The rows of a group lie close to one hidden flat surface of 10 dimensions, which passes through zero. Surfaces can cross.
Known rows, each followed by its group:
[  7 -14 -13 -15   2   7 -22  38  -8  -3 -19 -19  10  -9   5  17  12  -5
  19  -3  -8] : gulu
[ -5 -12  20  -7  -5 -34  -3  -9   7  -3   9  23  -9  10  -1   9   9   6
  15 -15  11] : Sisom
[ 19  -5   5   0  -5   5  -6   4  -7 -43 -20   5  -8   8  -9  10   4   1
   0 -15  -9] : vipu
[11 11  4 -2  2  9 -6 -6  7 -1 -5  3  0 16  0 -1  5  2 20 -9 20] : gulu
[  0  30  13  20   4  -7  -1  -9  -5  29   7  -8  -4  12   9  -1   9 -20
  13 -13  13] : Sisom
[  5  -1  17  -3  -5  -3   1  -3 -27 -13  -8  -3  -9 -11   1  -6 -13  -6
  -1   9  22] : Sisom
[ -9  17 -24  17  18  15  -1  -6  16  13  -1 -22  -2   7   8   4   4  -8
 -15 -12 -34] : gulu
[  8   9  31  -4   4  -6  22 -14 -12 -16  20   2 -16   2  -5   5  -3  21
  16  14  -7] : baniv
[  1  -6   0   5  -1  -5  -9  -7   1  10   2  -9   4   0   6   4   3  -5
   1 -19 -14] : Sisom
[ 12   9   1 -10  28  30 -19 -18   5   0  -5  14  -4  17  -8   4   8  21
  15   1   8] : baniv
[  9  16  10   7  14   9   4 -26  -3  -1  14   4  -4   8  -1   5   5  10
  -1  -2 -17] : baniv
[-13  21 -19  12  13 -22  19  -1  19 -23  -8   2   3 -10  22   9   8 -25
 -22   8   9] : baniv
[ -4   4 -10   1 -12  -2  22   0  -5 -33 -35 -16   4   0   7  -8   5 -17
 -11   3  11] : vipu
[  1  19 -12  -9  11   6  -3   0   0 -17 -13  11  -9  21  15   4  16  -7
  11   1  43] : gulu
[ 18   5  -7  -1  -9   9  -9   8  -5 -31 -17  12  -1  -1   2  -7 -12 -13
  -5  -2  42] : vipu
[ 11  -6  22  12 -20 -12  13  -2  -6   2  21 -15  -8   4  12  -3  -2  -7
  25 -20  -5] : baniv
[  3 -17  -3 -19  -9  -2  -1  -7   3  -5   5   0   8  -9   3  -4 -15  13
  -1   2   9] : vipu
[-12  32  -1   5   6 -16  28  -2   0  -6 -14  -2   7  -4  12  -2  16 -19
  -2  25  27] : gulu
[ -9  11   5   2   7 -27  16   5   2 -12   0   8   3 -10   5  13  13  -7
  -4  15   0] : baniv
[ -8  -2 -10  -3  12   5   4 -23  26 -14   8   3 -20  19   0   2 -10  20
 -11 -15 -19] : vipu
[-12   8   6  -9   7 -12   8 -27  12   4   7  23  -4  14  -8   0   6  18
  -7   4   5] : baniv
[  3   2  -5  10   1  16   2   5  10 -11   2 -15 -24  14  14  -8 -13  -8
  17 -11  18] : baniv
[  3  31  10  23 -10  -8  21 -10 -21 -13 -11   9   3   3  -3  -9  10 -25
 -19   7  14] : vipu
[-11  -8 -11   0 -15   1  -1  10   0  12  -2 -22  -5  -5   0 -10 -21  -4
 -13  -7  -9] : Sisom
[-12  12  10   1  -3 -33  14  19  -5   5   5  17   3 -16   1   4   5 -14
  -2  25  27] : vipu
[ 16 -15 -14  -8  -7  29 -13   1 -11   1 -10 -23  16 -12   5 -10 -14  -1
   0  -4  -3] : vipu
[ -5   7  -3 -16  -7 -11   4  -5  17 -12  -2   5  -6  21  -2   5   3  14
   7 -12   9] : gulu
[ -5  -8  -1 -30  15   7   7  -3  10 -17  -8 -13  -6  -1  -2   9  -5  31
  12  15 -10] : baniv
[ -6  -1  -5   6 -10  -6   7   9 -11  12  -1 -16  13 -17  -2  -3  -1  -9
 -17   6 -24] : baniv
[ -2  -4 -11  -1   5  -6  -9  15  16 -20 -12   2  -6   4   4  11   3  -6
   2 -10   0] : vipu
[ 24  -6   3  -9  -5  10 -12   5  -4   8   4  -3  30  -8  -4   9  14   9
  18  -4 -19] : Sisom
[  9 -12   5   4   5  22 -16   1 -17  -5  -4  -1 -16   2  -8  -4 -11   3
  -2  -3  -4] : Sisom
[-28 -23   6 -16 -23 -17  26   2   1  -4  -2  -5 -18   7 -17 -13 -14  22
 -11   8 -13] : vipu
[ 14  31  -4 -10  -8   9   7 -19 -23  -1  -8  -8  18  14   7   0  19  -2
   3   0  13] : gulu
[ -9 -28  -3  24  -8   7   1  -5   8  20   3   2   0 -18   6 -34 -27 -22
 -16  -1  22] : gulu
[-22   9   9   8 -19 -34  21 -22  11  18  25  25  -5  10  -4 -14  -6   0
 -22  -2  14] : vipu
[-18  14  -8  11   5   4  21 -16   7  -4   2  11 -15  11  -1 -17  -7  -2
 -24  12  13] : Sisom
[  9  -1  10 -16 -13 -15  12  -1   1  -8  11  11  18  -8  -8   5   3  17
   4  11  -2] : Sisom
[ 13   6  19  17  -3  11   6  -8  24  14  -7  -9  10  -1  -8 -20 -14  -5
  25  -6  16] : gulu
[  5   9   0   1   2  10   7  -6 -13   1  -5  -8   9  -8   1  -6   0  -3
  -6  14   2] : baniv
[  4  14  15   4 -16 -20   3 -20  -9  15   5  -8   7   1  13  -6  -3 -15
   8 -18  23] : Sisom
[ 14 -16  -2  -1 -16   0  -6 -27  -9   9   8  -6  27 -12   9  -5  -1  -2
 -10 -19 -17] : gulu
[ 3 30 -5 -2 12 -9 10 -8 25 -9 12  6  2  7  7 12  6  7  6  2  0] : Sisom
[  8 -12  42  -7 -16 -19   6  20   9   2   2   7  -3  -3 -32   0 -11  21
  35   8   1] : gulu

New rows. What belongs after each?
[  5   2   7  -7  10  17 -12   1  -6  15  -8  -1   3   8  -5   0  13   6
  24   5  11] : baniv
[-11   9 -13 -16 -16 -20  13   9 -26   4  -8 -13  18  -7   8   8  20  -8
 -13  10  -7] : gulu
[ 11  10  -3  15   1  13   0  13 -23 -16 -14 -17   3 -12  -8   8   2 -11
 -20   3 -36] : vipu
[  0 -10  26   9   1 -20   3 -12  13   5  13  23  -1  -2  -6  -2   0   2
  13  -3   8] : gulu
[ 13  -2  11  -7 -19  -9  -9   2  -5  16  -2   0  16   3   6  -5   7  -9
  28 -13  32] : Sisom
[  3  -3  -7 -18  11   5 -10 -10  12 -19  -8  18  -1   4  -5   5  -2  17
  -4   3  11] : baniv
[  9   6  11 -11  -9 -16  11 -28  16 -21  -5  22   7  10  10 -10   0   1
  14  -5  52] : gulu
[  7  -8   3  -6  -6   7  -7   4 -18  -4   1   7  -2  -2  -2  -3  -4   1
  -2   5  11] : gulu
[ 10  10  -8 -14 -11   6  -8   0  28  -3  15   1  -8  19  -3  -3 -22  20
  13 -17  17] : Sisom
[  8   0  -1  -7  -9  -1   2  11   3   1 -18 -21  21 -10   2  -1   3  -7
  15   0   5] : gulu
[  6   3  13  16   2  11  -8  -3  -8  14  -5  -3  -4  23  -9   4  23  -3
  18 -22 -20] : vipu
[ 14  14   3   5  14   8 -11  10 -12   8  11   5  11 -19   3   7  -2  -6
   1  16   6] : vipu
[  5 -11  -1  -1  -5  15 -16  18 -10 -13   3  19 -19  -1 -25  -5 -24  12
 -22   8  -3] : baniv
[ 24  -4  16   0   7   8  -1 -21  -1 -21   5   9   8 -13   0   1 -10   8
   5   2   3] : gulu
[ -5  14  11  -9  -5 -12  13   4  14  -8  -3   2  -9  14 -13   3  -1  14
  12   4   5] : gulu
[ 13  13   0  -5  -8  10  14 -18  -4 -11   6   3  11  -3  -2  -9 -10   9
 -10  11   7] : Sisom
[  2   7 -19   2  14  30 -21   3  -3   3 -14  13  -1   4 -12  -7  -5  -1
 -21   7   7] : baniv
[-19   6   3  -3 -11 -18  23  -2  15   6  19  18  -7   8 -16  -6  -3  18
 -14  12  -9] : Sisom
[ 24 -19 -16  -4  19  29 -20 -13   3 -21 -25   5  27  -4  18   5  24  -9
  12  -9  11] : Sisom
[ 10  -7   7 -20 -13 -19  -2 -13  22 -12  13  20   8  10  -1   5   1  20
  17 -15  15] : Sisom
[-7 -1 -6 -2  1 -8  4 -9 17 -4  5  8 -1  8  2  3  2  6 -4 -6 -4] : Sisom
[-10   5  -5  -3 -11  -7   6   6 -13  11  -2  -4   1   5   0  -3   8  -4
  -7   3   2] : gulu
[ 14  21   0  -6 -11  -3  11 -12   3   4  13 -10  18  -5   3   0  -7   6
   0   0  -2] : Sisom
[-11  -8  -1  -6  -8 -20   8 -19  20  -1   0   8   1  15   8  -2   8   2
   6 -16  12] : vipu
[ -8  -8 -14  -5   0 -18 -15  19  18   6  16   8   0 -14   3  10 -15   0
 -12  -3  -4] : vipu
[-14  -6 -20  11  12  -2  -2   0  12   6   1 -10   3 -11  15   5   2 -14
 -17  -5 -21] : gulu
[-13  10  11 -10   6  -1  21  -6  -2 -17   7  16 -27   7 -18  -6 -17  25
 -10  29   9] : baniv
[ -8   4  -5 -12 -14 -18  16   4  23   6  16   9   9   6  -8   0   0  16
  -1   3  -6] : Sisom
[ -6 -16  -8   1 -10  -2  -9  11   1  15  -5  -3   5   0   6  -7   2 -13
   4  -9  12] : gulu
[  7   0   0 -10 -19 -17  13 -16  -2   5  -6 -22  40 -19   8   2   7  -4
  -3  -7 -21] : gulu
[ -8  -7 -13   3   6   8 -16   5  17   7   3   3 -15  20   1   3   0   3
   4 -20  -6] : gulu
[ -7  26  -8   5  -1  -1   9   0  12  10  16 -17  -9   4  -2  -1 -19   7
 -11  -2 -17] : Sisom
[ 15  15  35   6  -4  -5  16 -13 -15   2   9   7   8  -8 -17  -3   0   9
  10  15  -5] : gulu
[  2  -6  -3  -3  17 -13  -4 -10   0 -20   6  14   4 -12  16  18  12  -3
  -6   2  -4] : gulu
[ 11 -17 -12 -19  -9   3 -14  -5  -3 -16  -3  -3  10  -4   9   6  -3   8
  -4 -14  -4] : gulu
[-21 -18  -3   2  -8 -16   5   3  -7   8  16   9 -13  -6  -4  -4 -10   3
 -27   4 -18] : gulu
[ -2   6  -1  21 -10   8  -1  10 -13  19   4  -4  -5   1  -5 -12  -5 -17
 -12  -1  -3] : baniv
[ 22   7   2   7  -4  13 -18  -6 -12 -13  -6  30   8   1  -2  -8  -1 -13
  -5  -2  39] : baniv
[ 15  23  -1  10  12  37   2 -14  -5  -2  12   8  -7  12 -12  -9  -8  13
  -8  12  -4] : Sisom
[ 10 -11   8  -1  23   5  -5   6 -11 -35   3  19 -13 -22   2  10  -9   4
  -6  25   7] : gulu
[ -5  -7 -18  -8 -11   9  -6  24  13   8 -14 -33   4   1  -6   1  -9   5
   2 -11 -25] : gulu
[  8   0   1  -3 -14   4  10   4 -19   7 -11  -6  28 -17   2 -12   7 -12
   1  17  15] : Sisom
[  5   8 -19  -1   2  -2  -1  24  -4 -16 -21 -11  18 -28  18   3  -3 -27
  -8  18  24] : vipu
[ -6  -1 -26   2   5  20  -4  -9  17   3 -10 -16  -1   8  15 -12  -7  -8
  -5 -11  10] : vipu
[  2   5  -3   4   6  20   8   8 -13  -4 -31 -24   4   4   6  -5  17 -14
  17   8   9] : vipu
[ 1  8 10  7  0 -4 12 -4 -4 -2  9 -3 -6  1  4  0  0 -1  5  2 -4] : baniv
[ -2 -15  12   5   9   9  -8   1 -14 -11 -12  21 -20   8  -6  -8   4  -4
   4   8  27] : Sisom
[  7  -3   4  -7   9  -8 -10  -5  -6  -7   8  12   3   1   5  19  17   5
   6  -7 -11] : gulu
[ -2  -5  -3  -9 -12   0  -8  -1   3   5   1   7  -8  19  -3  -4   0   6
   6 -14  13] : gulu
[-12  -5 -12   2  10   5  -5  25  11  -9  -9 -10 -19   3  -6  11  -3   2
  -5   0 -24] : vipu
[-10 -18 -20 -13   1   3  -6  14  19 -20  -6  -5 -15  -1  -3   3 -21  13
 -14  -2 -10] : baniv
[ -3   6   7  -5   1 -16  12   1   7  -9  -3   1   4  -4  -2   7   4   3
   4   7  -2] : gulu
[-14   8   5  16 -13 -14  14  -4  -4  12   5   5  -8  11 -11  -8   3  -6
 -15  -5 -11] : vipu
[ -5  -3  -7  -6 -15   9  -9  14   9  16  -6 -10  -8  22 -11  -8  -5   6
  13 -16   7] : gulu
[ -8  -5  12  -5  -7 -17   5  21   6   5   1  -3  -5  -3 -16   7  -1  10
  11   4 -16] : gulu
[  7 -21  15   0  14   7 -11  -7 -25 -28 -15  14 -16  -6  -1   4   0  -1
  -2   5   9] : Sisom
[ -5  -4   8  -3 -18  -9  22 -23 -15  -7   3   9   2  -7  -4 -18 -13   4
 -23  12  11] : Sisom
[11  6  6  3  6 12 -2  4 -5  5 -4 14 12  5 -3 -1 21 -3 18 12 16] : Sisom
[  2 -17   2 -10  -5  -3  -4  10  -4  -8  -1   0   1  -8  -6   6  -5   8
  -1   2 -11] : Sisom
[  5  12  16  -5 -11  -1  13   9 -11   3  15  10  -1  -1 -20  -3  -6  16
   3  22   0] : Sisom
[ -8  -1   5  10   6 -16  10  -8  -6   4   7   8   6 -14   8   0   7 -12
 -12  10  -4] : gulu
[ -3   1   0  -5  -8   3  -7  12 -14  11   0   1  -6  11  -6   0   7   1
   6  -1   5] : gulu
[-13   7   3  -1   6 -31  11   3   3  -9  -5  -9   0 -14  12  14   6 -10
  -4   5  -5] : Sisom
[  1   2  -1  25 -14 -25   5  22  -3 -13   8   4  -2 -15   9   6  -1 -30
 -18  -8  -9] : baniv
[ 10  -9  11   1   1  -1  -7  -7 -15   0  11  11   5  -8   0   5   4   3
   0  -1  -6] : gulu
[ -2  -5 -16  -6   2  -2 -10  -3  15  16  14  -1  12 -12  13  -2 -11  -1
  -5  -3   8] : vipu
[ -7  35   8  34  38  14  12   0  19   8   3   2 -21   8  -4   0   3  -9
   3  16  -5] : gulu
